The same things were measured in two ways. Each way mixes the same 10 hidden numbers, adds some noise and spreads widely along 5 directions of its own, which tell nothing about the thing.
Some things both ways: the first way, then the second way.
2 4 -13 -10 8 -1 -5 9 -3 -12 -7 1 -14 -5 13 -14 10 1 13 13 -3 8
-9 -10 1 8 -16 1 3 -2 2 -8 13 -4 6 2 17 4 3 8 -5

9 -5 -6 6 -17 20 -12 6 -5 -19 -8 7 0 -10 -21 -1 9 22 -6 -12 -5 9
10 -13 -11 10 -2 -4 -14 -12 4 -2 -1 -6 -6 -8 7 1 18 -3 -4

-12 13 -4 2 13 -15 -7 -10 8 0 3 3 -2 11 15 1 6 1 6 15 -9 4
-6 12 -6 -7 -9 -3 17 -4 -1 4 6 -2 4 3 12 15 -8 2 5

-18 -2 -8 5 1 -7 13 -4 0 7 -6 2 -5 6 7 -3 3 -10 -11 10 -5 -3
20 -15 2 -19 -5 4 -2 17 1 -25 1 2 13 1 4 -20 15 -1 9

1 -9 -14 1 -5 10 -6 5 -14 -10 -17 7 -10 -8 -4 9 -1 -6 9 -7 -4 0
0 -14 1 7 7 1 -16 -9 6 -4 -5 9 2 1 1 -3 8 6 -6

4 11 -7 0 -4 4 -2 2 2 -4 -5 -1 -2 -3 -4 -20 13 7 -2 10 -5 7
33 -10 -4 -20 13 4 2 2 6 -13 13 -12 -10 -13 -1 -33 16 -4 -3

-6 1 2 2 3 5 -3 3 0 11 -8 -1 3 6 3 -10 1 -6 4 9 -10 2
-16 -11 4 18 -18 1 -12 -1 5 6 0 -9 3 7 5 12 6 -3 -4

8 -13 -1 -3 -1 26 2 11 2 -6 -5 -3 -3 -5 -14 3 2 0 9 -15 5 8
11 0 -2 0 3 1 -1 -9 0 4 6 -8 1 -6 8 -4 7 -1 4

1 -7 10 -13 10 -9 9 0 -13 -6 7 5 1 6 4 3 -13 7 -2 -4 4 10
10 -8 7 1 4 3 -12 -10 7 -17 9 -4 6 -3 1 9 4 1 15

3 -3 6 1 -2 -6 -1 -6 -9 -4 0 -7 9 -3 -14 6 -14 4 3 -3 7 8
8 0 8 6 -3 6 -9 5 6 -13 8 -2 8 -6 -7 14 0 -12 1

-1 6 4 8 1 -2 -1 -4 -8 4 10 13 -13 -10 8 3 12 7 -13 -7 0 -5
-27 9 10 -18 1 -6 16 12 -13 -7 2 4 7 20 12 -4 -4 19 4

-7 10 -3 -11 3 -11 1 6 5 -2 9 -2 -3 -1 8 -14 7 -3 -11 5 -9 4
1 -2 -5 -13 -1 0 -2 3 6 -10 1 2 1 6 3 -10 16 -3 -3

-5 16 1 8 -9 -24 -10 -7 -8 2 -4 9 1 2 8 -3 1 7 -1 12 -7 0
0 -15 12 -1 -3 8 -20 -5 18 -12 -2 -3 -12 5 -13 -1 -2 2 -3

-1 -4 8 11 -11 5 -10 8 -4 -11 -6 0 8 -8 -11 8 5 19 -3 1 11 7
0 -14 3 8 -3 -3 -13 5 -4 -14 1 -5 2 0 5 3 12 3 1

-5 19 -5 0 5 -13 10 -12 -8 3 0 10 -6 6 11 -9 11 0 -13 11 -5 -2
7 -4 -1 2 -6 -8 -12 -5 -3 -3 0 7 -6 -10 2 -2 4 -3 -11

5 -12 -3 10 -3 4 13 -2 9 -4 0 0 -6 -8 -14 15 3 8 -7 -13 17 -2
20 5 6 -11 7 1 1 3 -9 -3 -9 11 4 -5 2 -8 -3 1 8

-1 -7 -3 1 -20 6 5 6 13 -10 -7 -10 7 7 -11 2 -1 2 8 0 9 7
1 -6 4 9 -18 7 -2 -18 16 1 -2 -7 -13 -4 2 11 0 3 2

3 -6 6 -14 12 1 24 8 5 7 10 9 -10 6 9 -12 6 3 -12 -6 2 4
-5 -4 -4 8 -11 -7 -9 -28 4 22 -5 -1 -5 -5 9 7 -1 6 6

6 -12 -1 9 0 -2 -8 -5 -11 -2 -4 5 1 -12 -13 8 -11 12 -7 -8 -2 -3
3 -18 2 7 -21 5 -1 18 -2 -13 13 -2 18 1 7 19 0 -9 8

5 -8 13 -13 14 -5 0 4 -3 -5 17 7 -1 -1 1 11 -10 6 -4 -19 1 5
6 -1 5 -2 4 6 -15 -23 15 1 -1 -4 -6 8 2 9 -4 3 11

4 -9 6 -5 11 17 9 5 -7 2 -4 1 -4 0 -8 10 -4 -8 7 -15 7 6
3 0 -4 8 -7 -5 -4 -18 2 13 10 -7 3 -12 8 11 -6 -2 2

1 -20 -4 8 -3 12 -1 -11 4 -2 4 1 14 2 -13 9 -13 8 -20 -7 -7 -15
5 -15 -12 9 -19 8 9 -18 8 15 -5 -2 -16 4 18 9 -4 6 -3

3 2 15 3 -8 17 -8 0 -2 3 10 -1 10 3 -3 6 -1 -1 0 -12 0 -5
-6 10 -2 -4 14 -2 2 -3 1 2 -4 -9 -10 2 -6 4 8 -2 0

-15 -4 9 5 7 -15 -2 -14 -18 5 6 -7 6 -6 -7 13 -22 -8 -6 -3 -3 3
5 -2 4 20 -12 3 -37 11 10 -11 -14 11 21 -2 -15 22 8 -26 -9

11 -2 1 3 -4 27 4 0 -10 1 -3 17 -9 -4 -18 2 9 7 -8 -28 -7 3
-6 7 -6 -7 11 -11 3 -12 -7 12 7 -4 -1 -2 8 -2 6 3 6

-15 0 -12 4 -17 -4 -10 2 15 -18 -9 -12 12 8 -9 7 -1 -1 8 9 -3 8
23 -3 -14 -14 -1 6 8 1 13 -20 3 -2 -2 -8 0 0 17 -11 7

-4 -13 -9 9 4 8 2 -17 1 6 -1 -10 8 -2 -18 6 -16 -11 -10 -4 -7 -10
13 -5 -1 7 -18 14 1 -5 9 9 -4 5 -4 1 9 -1 -5 -6 -14

Other things, the second way, with their names:
(309): 13 10 4 -1 5 12 1 -8 9 1 -2 1 -2 3 1 9 2 -7 4
(209): 18 -16 -3 -3 3 9 3 -15 9 12 3 -6 -25 -5 4 -18 0 4 -10
(702): -4 -8 3 6 5 -7 -16 -9 -1 10 -9 -6 -13 -3 -6 -3 6 3 -2
(791): -5 21 -6 -3 26 2 6 -9 0 7 -13 8 0 6 -1 7 7 0 -3
(1178): -28 -6 18 1 -22 1 2 -8 0 2 13 -8 1 23 22 0 -11 22 1
(848): -6 9 14 -9 2 3 1 -3 -2 -6 13 -12 1 18 11 5 -2 7 12
(1147): 4 1 0 1 4 2 -8 7 0 4 -8 0 14 1 -6 7 11 -13 11
(448): 13 -2 -2 5 -5 4 3 -8 0 -1 0 4 -5 -5 12 1 -2 2 -10
(467): 7 8 -13 6 22 -3 -4 -5 0 6 -5 0 7 -12 -9 15 18 -16 8
(122): 1 1 -2 -10 1 -5 10 6 -6 -4 29 -16 4 -5 9 -2 7 -5 4
(418): 5 -17 6 7 -16 6 4 14 -9 -21 12 -9 6 5 21 1 9 7 1
(801): -12 11 -10 -9 17 -3 29 -9 -9 25 0 7 -2 1 12 -5 -3 12 -2
(227): -6 3 -23 -2 12 -8 22 -10 -3 15 2 -7 10 -13 3 18 3 0 19
(1126): -1 -15 -9 18 -4 -5 -9 0 -6 9 -5 -1 -1 -5 3 12 7 -5 -6
(606): 0 -5 0 3 -6 4 3 16 -1 -3 3 -8 3 1 3 -6 11 -7 -13
(447): -25 8 4 -4 0 -5 15 -19 3 21 10 5 -2 1 6 6 -16 13 -1
(779): 0 4 17 -10 -2 13 15 10 -1 -11 4 7 12 12 10 -10 -5 12 2
(1020): -12 -1 4 -4 14 -3 7 15 -3 -21 8 -6 8 -1 -6 5 12 3 7
(589): -6 5 13 2 -23 5 -7 -8 9 7 -8 8 5 7 3 5 -15 2 -5
(560): -6 9 10 -9 3 3 -6 6 2 -21 -7 1 7 15 5 -10 13 7 -2
(110): 6 -7 5 4 -7 3 5 2 -6 10 1 2 -3 -4 5 1 -9 1 -5
(977): -9 15 -23 -15 5 -4 40 -8 -1 20 7 0 6 -6 13 2 -2 3 2
(214): 22 -9 -18 -10 12 -4 -3 -18 8 12 -14 11 -15 -20 -9 -7 4 -4 1
(230): 1 -7 -5 -17 4 0 12 -12 8 3 3 -4 -17 -4 -3 2 -2 6 16
(1053): 3 5 -13 4 16 -4 4 -16 1 23 -7 -1 -9 -16 -6 4 6 -6 -2
(337): -13 9 -3 -2 17 -1 29 -3 -15 10 13 3 -1 7 21 3 -6 17 -5
(805): -12 4 6 -12 -7 1 17 1 2 9 20 -9 -5 3 5 -6 -6 2 -2
(482): -21 6 -6 -5 -1 -9 34 -15 -9 9 28 -3 -4 -1 24 13 -15 19 -2
(331): 9 6 5 -1 8 4 -17 5 -2 -2 -32 11 3 10 -6 -4 14 -5 3
(157): 10 -6 5 3 9 10 1 -19 7 5 1 1 -5 -1 8 -7 -2 12 1
(17): 0 6 -7 -23 -3 -2 14 -12 12 1 -2 1 -15 0 1 -6 2 4 5
(873): 9 -2 -5 0 -12 2 9 -1 3 4 16 -7 8 -11 9 2 -7 -5 -3
(304): -21 4 9 -1 8 -11 6 -1 -17 0 -2 5 -3 5 10 -5 4 20 -3
(796): -1 12 4 -17 13 2 13 11 -4 -5 4 -3 -10 7 -2 -9 8 -2 -5
(1038): -2 -8 3 -1 -3 7 -1 -2 3 -6 -6 1 1 11 8 5 3 7 8
(128): -14 -11 0 2 -13 9 13 -5 11 9 -3 11 -2 7 4 8 -12 9 -5
(221): 9 -5 1 6 6 3 -6 -9 4 -6 11 -12 -8 -7 2 5 8 -2 1
(298): 2 8 13 -7 22 10 -14 0 3 -9 -14 11 -1 20 -7 5 9 -1 11
(166): -12 -7 -3 -1 -8 -4 8 -5 4 18 14 -12 -7 -4 -1 7 -1 -5 5
(445): 5 -11 10 1 -15 13 -1 1 10 -19 15 -16 2 11 12 12 10 -1 19
(1119): -1 4 -7 -9 -3 -3 29 -11 -3 8 23 -12 -15 -5 16 10 -11 6 4
(80): -19 12 13 -25 23 4 9 2 -3 -2 -2 11 -10 31 5 -22 4 19 -9
(778): 9 -8 -3 -2 1 4 -6 5 11 2 -11 9 -3 -9 -17 2 4 -14 -3
(296): 1 4 -1 4 -4 -1 3 -2 -6 -3 11 -2 1 1 10 21 3 -7 7
(629): 1 -8 4 0 0 4 5 -4 -1 8 3 0 9 -1 3 10 -9 4 15
(101): 8 -4 3 -8 -1 5 9 1 6 -17 14 -5 -4 -3 8 -14 8 5 -5
(325): -3 -4 7 8 -14 3 0 -2 4 -8 12 0 2 1 12 1 -2 5 -13
(104): -16 12 5 -4 7 4 9 13 -4 -5 -8 7 14 14 -1 13 2 1 6
(1105): 22 -13 6 10 -5 5 -13 -5 3 -14 7 -11 -10 -14 0 5 9 -7 4
(299): -12 -2 0 14 -4 -4 -6 -17 2 18 8 5 -8 -5 5 8 -6 2 -19
(667): 3 -2 0 0 11 12 9 1 7 9 -6 7 -9 0 -8 -5 0 -2 -14
(852): 2 -5 1 4 7 -4 -9 -12 1 3 5 0 -3 -9 -1 2 3 1 -1
(1117): 8 2 3 3 2 -2 -14 0 1 -8 -4 -5 5 -4 -1 -1 4 -4 -3
(1195): -7 -3 -12 -10 17 -14 2 2 -8 2 -9 0 4 -9 -5 -5 13 3 8
(54): -19 -6 -5 5 11 -7 1 2 -3 -4 3 -3 -1 0 -2 11 12 4 -2
(380): -4 -4 -1 12 12 1 -14 -9 3 13 -3 6 8 -2 -5 15 -1 -5 1
(258): -14 13 -2 -1 19 -4 2 13 -10 7 -13 5 13 9 -3 3 11 -4 -2
(853): 11 -2 -2 -7 1 -3 1 -9 3 -2 2 -8 1 -13 -1 3 -3 0 14
(1217): 12 2 4 -16 2 11 9 -9 8 7 -8 3 -16 7 -2 3 -10 1 14
(1030): 12 -22 8 18 -19 14 -22 -1 12 -2 -4 6 -10 5 0 8 3 -10 -14
(270): -24 -4 -4 9 -31 -5 8 -1 -1 9 19 -11 5 12 22 19 -7 1 -6
(816): -7 -6 -2 -1 -1 1 -3 -7 11 3 12 -7 -7 5 3 -3 2 0 -12
(951): 4 0 5 -11 -26 6 18 6 3 -12 24 -12 7 3 12 21 -11 -6 20
(117): -5 -14 6 4 -27 4 10 14 3 -17 35 -16 18 -1 11 23 -7 -7 12
(487): 34 -7 -5 -13 10 1 -20 0 13 -7 5 -20 5 -13 -11 -18 14 -19 11
(56): 3 -7 -14 -4 -1 -10 8 -9 1 7 1 -1 -14 -21 -3 -2 6 -1 -6
(764): 9 10 -1 -4 1 -3 -2 -5 2 -3 11 -6 2 -8 3 1 7 -9 -1
(1216): -21 -6 5 21 0 -5 -20 -15 2 2 -12 -1 3 4 2 13 7 14 -1
(155): 10 -7 4 1 -13 4 -10 -11 16 11 -3 -7 -6 -14 -8 -10 -4 -5 -5
(485): 14 -10 1 10 3 2 -27 -16 11 -8 -8 4 -1 -6 -5 11 12 -6 8
(1048): 2 -2 -3 11 -11 -7 -13 -12 2 -4 -2 1 -5 -7 7 7 7 -2 -9
(65): 12 -3 -6 1 -12 8 3 -10 10 4 -2 -5 -6 -1 10 -1 5 -4 -3
(252): 7 -4 9 5 -12 5 -3 1 6 -10 13 -5 -8 -5 1 3 -3 -6 -11
(498): 24 -25 11 7 -27 20 -2 11 8 -29 10 -18 -8 5 16 -3 8 1 2
(423): -10 -17 10 -3 0 4 5 8 3 -19 5 -3 -6 2 -2 -3 6 13 1
(287): -1 3 7 -5 12 2 17 0 -9 -11 15 -8 -9 3 14 -1 5 13 4
(305): 0 9 1 2 6 4 -5 0 -1 -2 -4 10 2 9 8 -2 9 -1 -18
(363): -10 0 10 -3 1 15 12 -6 5 2 -1 6 0 24 15 5 -3 15 7
(1209): -1 4 2 -1 0 0 5 1 0 -13 14 -10 5 0 10 -4 8 3 -5
(924): 9 -2 12 4 -8 -2 -17 1 -4 -17 4 2 -5 1 5 5 3 -3 -3
(119): -12 0 5 1 -26 8 6 2 14 1 15 -10 9 12 7 16 -13 -5 2
(273): 2 -10 5 7 -21 7 -7 -9 9 -2 -5 -6 -13 11 13 3 1 6 -4
(620): -37 11 -3 3 6 -10 9 -24 -6 35 -7 -1 -4 15 12 19 -8 17 11
(644): 1 -10 1 3 -15 -3 -7 7 -2 -11 1 3 -7 -4 0 9 5 -6 -7
(281): 7 6 25 -14 -11 10 1 5 4 -17 11 0 0 10 5 -7 -8 4 3
(571): 15 -7 1 0 -10 0 -12 10 2 -5 6 -7 -6 -7 -2 -10 8 -16 -17
(793): 0 -3 -10 -13 -7 -9 18 -4 -2 9 22 -18 -5 -10 7 2 -5 -1 8
(277): 14 -18 -12 6 2 1 14 1 -4 10 16 -4 -1 -21 5 -1 -2 -3 -8
(877): 12 1 3 5 -7 5 -12 1 7 10 2 1 0 -8 -11 9 -4 -22 -7
(1016): 11 -4 -2 -23 4 5 8 11 9 -9 -4 1 7 -3 -11 -12 5 -5 12
(1130): -8 0 -1 -2 7 5 -4 -2 10 15 -12 6 -1 7 -14 9 4 -10 4
(1001): -5 -3 -2 3 0 0 -2 -17 6 -2 1 -3 -6 0 6 14 4 5 8
(648): 12 -5 -15 -6 19 0 6 -4 7 15 1 -1 -4 -19 -14 -4 8 -13 -2
(937): 1 -3 5 -5 -12 8 -6 10 5 -13 -3 -8 3 19 6 5 6 -3 6
(680): -6 -7 26 -17 -7 7 -7 4 2 -33 5 -7 -10 28 11 -7 4 20 15
(491): 6 -8 3 -4 2 16 1 13 9 -6 -8 -1 6 9 -6 0 5 -5 5
(868): 4 -10 5 4 -9 8 -5 -11 8 -5 -6 9 -15 6 8 -1 3 8 -10
(554): 8 -7 -16 -17 -3 -2 16 0 0 2 0 -4 1 -2 10 -11 11 1 8
(886): -3 -4 -5 7 -2 -4 -3 -11 1 1 3 -3 5 -5 7 11 6 2 6
(276): 7 -2 5 -5 8 9 5 9 -1 -11 3 -2 -2 9 7 -10 1 6 -8
(1024): 5 4 14 -13 -11 4 1 0 8 -12 11 -2 -1 1 1 -5 -5 -1 2
(1015): 5 1 -3 -2 11 -9 -17 -12 -1 3 -2 9 2 -7 0 -1 6 -3 0
(547): 14 -16 -6 -8 -7 5 2 -1 7 1 -4 -8 -12 0 5 -13 9 -1 2
(473): 1 -3 0 -15 -1 -5 9 -10 5 4 7 -5 -9 -11 -3 -1 -3 4 14
(1010): -11 3 3 0 0 4 -2 0 7 -17 5 -6 7 17 11 7 16 4 4
(820): -5 -5 0 0 -13 -4 -6 10 -3 -10 -4 -3 0 8 5 7 8 -3 -2
(1129): -18 -7 1 3 9 -4 4 -3 -4 -5 5 5 2 5 4 18 -3 12 5
(336): -16 -4 7 15 3 1 -9 2 -2 8 2 -2 7 10 0 18 -6 -1 -1
(546): -9 2 4 0 -15 -6 -4 7 -8 -15 3 5 9 10 16 9 10 2 0
(597): -20 -4 -3 9 -12 -7 -6 2 -5 9 -2 -4 -2 10 8 11 6 -2 -7
(1163): 7 -8 2 -8 11 7 10 4 4 2 -2 -8 1 -6 -7 -9 1 4 11
(1139): -3 8 -13 13 21 -8 5 -20 -5 23 -11 7 -10 -20 -7 21 3 -4 -1

Some of these things the first way, each followed by its name:
-5 0 -2 -6 9 -12 -1 -7 17 -2 3 -13 14 15 -5 -4 -11 1 8 11 -5 9 | (309)
-1 0 -5 -5 9 -14 15 -5 2 5 13 0 -20 -8 8 -7 2 -6 -4 -3 3 1 | (589)
2 -7 9 0 6 -5 -7 5 -9 -1 -7 -7 8 -7 -13 9 -16 1 10 -3 6 8 | (117)
5 -7 -6 0 -4 -1 2 7 30 4 2 0 0 8 0 14 -1 -10 7 -12 5 -14 | (1217)
3 -2 8 -3 12 4 4 8 -7 6 4 7 -9 -10 -2 1 4 1 -6 -12 2 3 | (1178)
16 1 -1 -4 -13 4 1 6 5 -15 -5 0 4 2 -8 -10 6 21 5 3 9 8 | (1105)
7 11 0 11 -15 10 -10 -7 3 0 1 0 8 -2 -18 -2 6 7 -7 -9 -6 -4 | (796)
-3 5 -1 -1 -11 -13 6 0 -6 1 -8 3 2 10 19 -13 1 2 0 23 3 -4 | (423)
-8 9 -2 0 -18 -15 -1 17 28 -13 5 -9 1 -2 -2 -1 17 7 -2 4 11 9 | (17)
-1 -8 -3 -2 -11 20 6 4 -8 -9 -7 -12 4 -3 -14 8 -6 -14 5 -8 8 2 | (101)
3 5 -16 -2 -10 -11 3 2 9 6 -6 1 -12 2 12 -13 5 -12 9 9 -5 -8 | (778)
-4 -5 0 9 2 7 -18 1 -1 4 -5 -6 -1 -11 -16 18 -10 -13 16 -16 -6 2 | (119)
10 -18 -8 -2 2 16 8 -7 -9 -6 -6 3 -4 -1 -9 0 -9 5 1 -9 -1 0 | (157)
6 -1 15 -4 23 -9 -5 -11 -18 15 12 9 3 1 13 -7 -14 7 -7 2 -10 -6 | (336)
1 -5 -10 0 -1 11 -2 -14 -3 0 -1 2 5 12 9 -9 -6 -2 0 10 -13 -13 | (498)
5 -4 -19 -1 -12 6 5 15 16 -8 -10 7 -15 -2 8 6 15 -8 7 -6 5 -10 | (214)
15 -5 2 -20 2 7 14 5 4 -3 6 2 -2 14 20 -13 -1 -2 10 5 8 -6 | (1139)
9 -11 8 -11 0 19 12 8 4 4 6 -6 3 6 1 -3 -4 -8 4 -8 8 -4 | (1053)
0 13 14 -6 20 -13 -5 -6 4 5 12 7 6 9 4 -8 2 16 -4 3 -9 12 | (848)
12 -7 5 -20 4 -4 2 5 6 -8 15 0 3 5 1 -20 -8 17 -5 -3 -7 10 | (445)
-7 -1 -1 18 -10 16 -12 -1 2 6 -14 -15 15 -4 -20 1 0 -5 5 6 -2 0 | (606)
12 7 -3 -26 20 -3 1 9 10 -3 9 4 -5 11 21 -9 2 -7 13 1 -4 -1 | (296)
-3 -18 17 -5 -1 19 10 10 -18 -3 3 1 0 -2 7 13 -8 -5 2 -11 14 2 | (1216)
-11 -4 -3 10 7 12 -12 -6 -4 5 -12 -7 10 4 0 21 -9 -22 15 5 -3 -12 | (276)
2 -5 -2 9 -8 -4 1 -1 7 5 -5 0 -4 1 8 -18 7 15 5 18 2 3 | (1163)
7 11 11 -11 16 7 6 -6 -16 12 8 8 1 6 1 -16 -1 -1 -10 -6 -12 2 | (122)
3 -3 1 -14 2 -14 5 8 4 -15 6 3 -2 2 4 -5 -1 14 -2 1 4 12 | (485)
-2 -5 3 8 8 -1 0 -9 -8 2 -1 -7 3 -10 -14 0 -6 6 -5 2 3 7 | (873)
14 2 6 -2 -4 19 7 4 -9 11 4 18 -12 -1 10 -9 13 2 -7 -13 -2 -10 | (702)
5 0 15 0 3 8 -8 15 4 4 11 -3 6 -12 -5 2 4 5 -9 -10 5 -3 | (597)
8 0 -3 8 -5 7 -10 8 -4 -8 -17 -5 6 -14 -28 12 -1 4 7 -10 9 6 | (299)
-6 -5 15 3 8 -12 0 -8 -20 2 0 7 13 7 8 16 -17 3 -8 4 4 -7 | (1129)
0 9 0 -9 -1 1 3 8 2 -1 4 16 -10 10 18 8 10 -10 3 -10 -2 -7 | (680)
8 -3 0 3 -10 23 13 6 -8 -2 -7 9 -10 -2 1 5 13 -3 -1 -10 13 -5 | (304)
6 3 -8 -7 8 -20 0 -8 3 5 2 0 8 3 1 -14 -13 1 -12 10 -12 -11 | (1030)
7 5 11 2 1 5 -3 14 6 3 2 2 1 -7 -5 0 11 8 -1 -7 9 3 | (793)
-7 9 2 6 1 3 -5 -11 -8 9 7 12 -2 5 11 2 5 -4 -13 -2 -13 -13 | (820)
8 16 -7 -11 9 -6 -9 6 3 1 11 9 -14 -7 12 -10 11 -5 -3 -7 -12 -7 | (80)
-8 -1 -1 -9 15 3 -5 7 5 -5 3 -18 7 -4 -3 9 -8 -19 9 1 3 2 | (305)
4 -8 2 15 3 0 9 -15 -4 13 -3 0 9 -2 -13 3 -8 6 -16 1 5 -12 | (110)
-7 2 0 -5 3 14 13 -10 -16 1 0 7 -2 11 6 7 -3 -18 -6 -6 -4 -6 | (1048)
6 -29 7 12 -15 34 -3 -2 -11 -6 -3 7 0 -4 -16 15 -8 11 -1 -24 2 -1 | (227)
7 -4 -8 -6 9 4 4 7 15 0 1 -5 -5 -2 6 -15 8 4 3 10 2 1 | (801)
-2 1 4 6 -15 -3 15 5 8 4 -8 4 2 8 -6 3 7 2 -4 -3 11 3 | (473)
7 1 -2 1 -3 19 3 -14 -11 -2 -9 9 10 18 -2 -1 -2 1 3 1 -8 -5 | (287)
9 -17 9 0 8 -9 8 4 6 2 5 -1 1 -6 -3 -1 -8 18 -5 -1 14 4 | (629)
-5 8 1 6 -5 -2 3 1 -3 5 -1 15 -12 4 23 -14 22 11 -6 15 -3 0 | (1195)
-7 2 -5 4 0 4 -14 -11 3 -8 0 -2 5 9 0 5 -2 1 11 5 -11 4 | (791)
6 9 0 -3 8 -17 -2 4 14 8 2 -11 1 -5 -6 -11 0 -2 8 6 3 5 | (877)
3 16 2 1 2 -5 -9 7 6 2 3 -10 4 -12 -7 -11 9 2 -4 6 3 3 | (571)
-2 -10 -2 7 -9 15 1 8 12 4 -2 -3 6 -1 -8 5 2 -6 -9 -8 0 -11 | (547)
9 -9 -2 2 3 10 -3 -6 -11 -7 3 3 1 -6 -1 -7 -1 17 -9 3 -1 -2 | (418)
5 5 0 -9 5 -13 13 2 9 -1 7 -5 -6 -3 -5 1 -1 -6 1 -8 11 5 | (281)
1 1 3 0 2 11 -3 1 -10 -4 6 3 -14 -10 7 4 8 0 6 -8 4 3 | (1117)
7 9 -8 -6 -2 13 -2 2 0 -7 -4 2 -11 0 -7 -6 10 -4 13 -10 -6 11 | (764)
-5 -6 -8 10 -4 -8 -14 -9 9 5 -2 -5 2 -1 2 -9 -5 7 5 15 -13 -2 | (491)
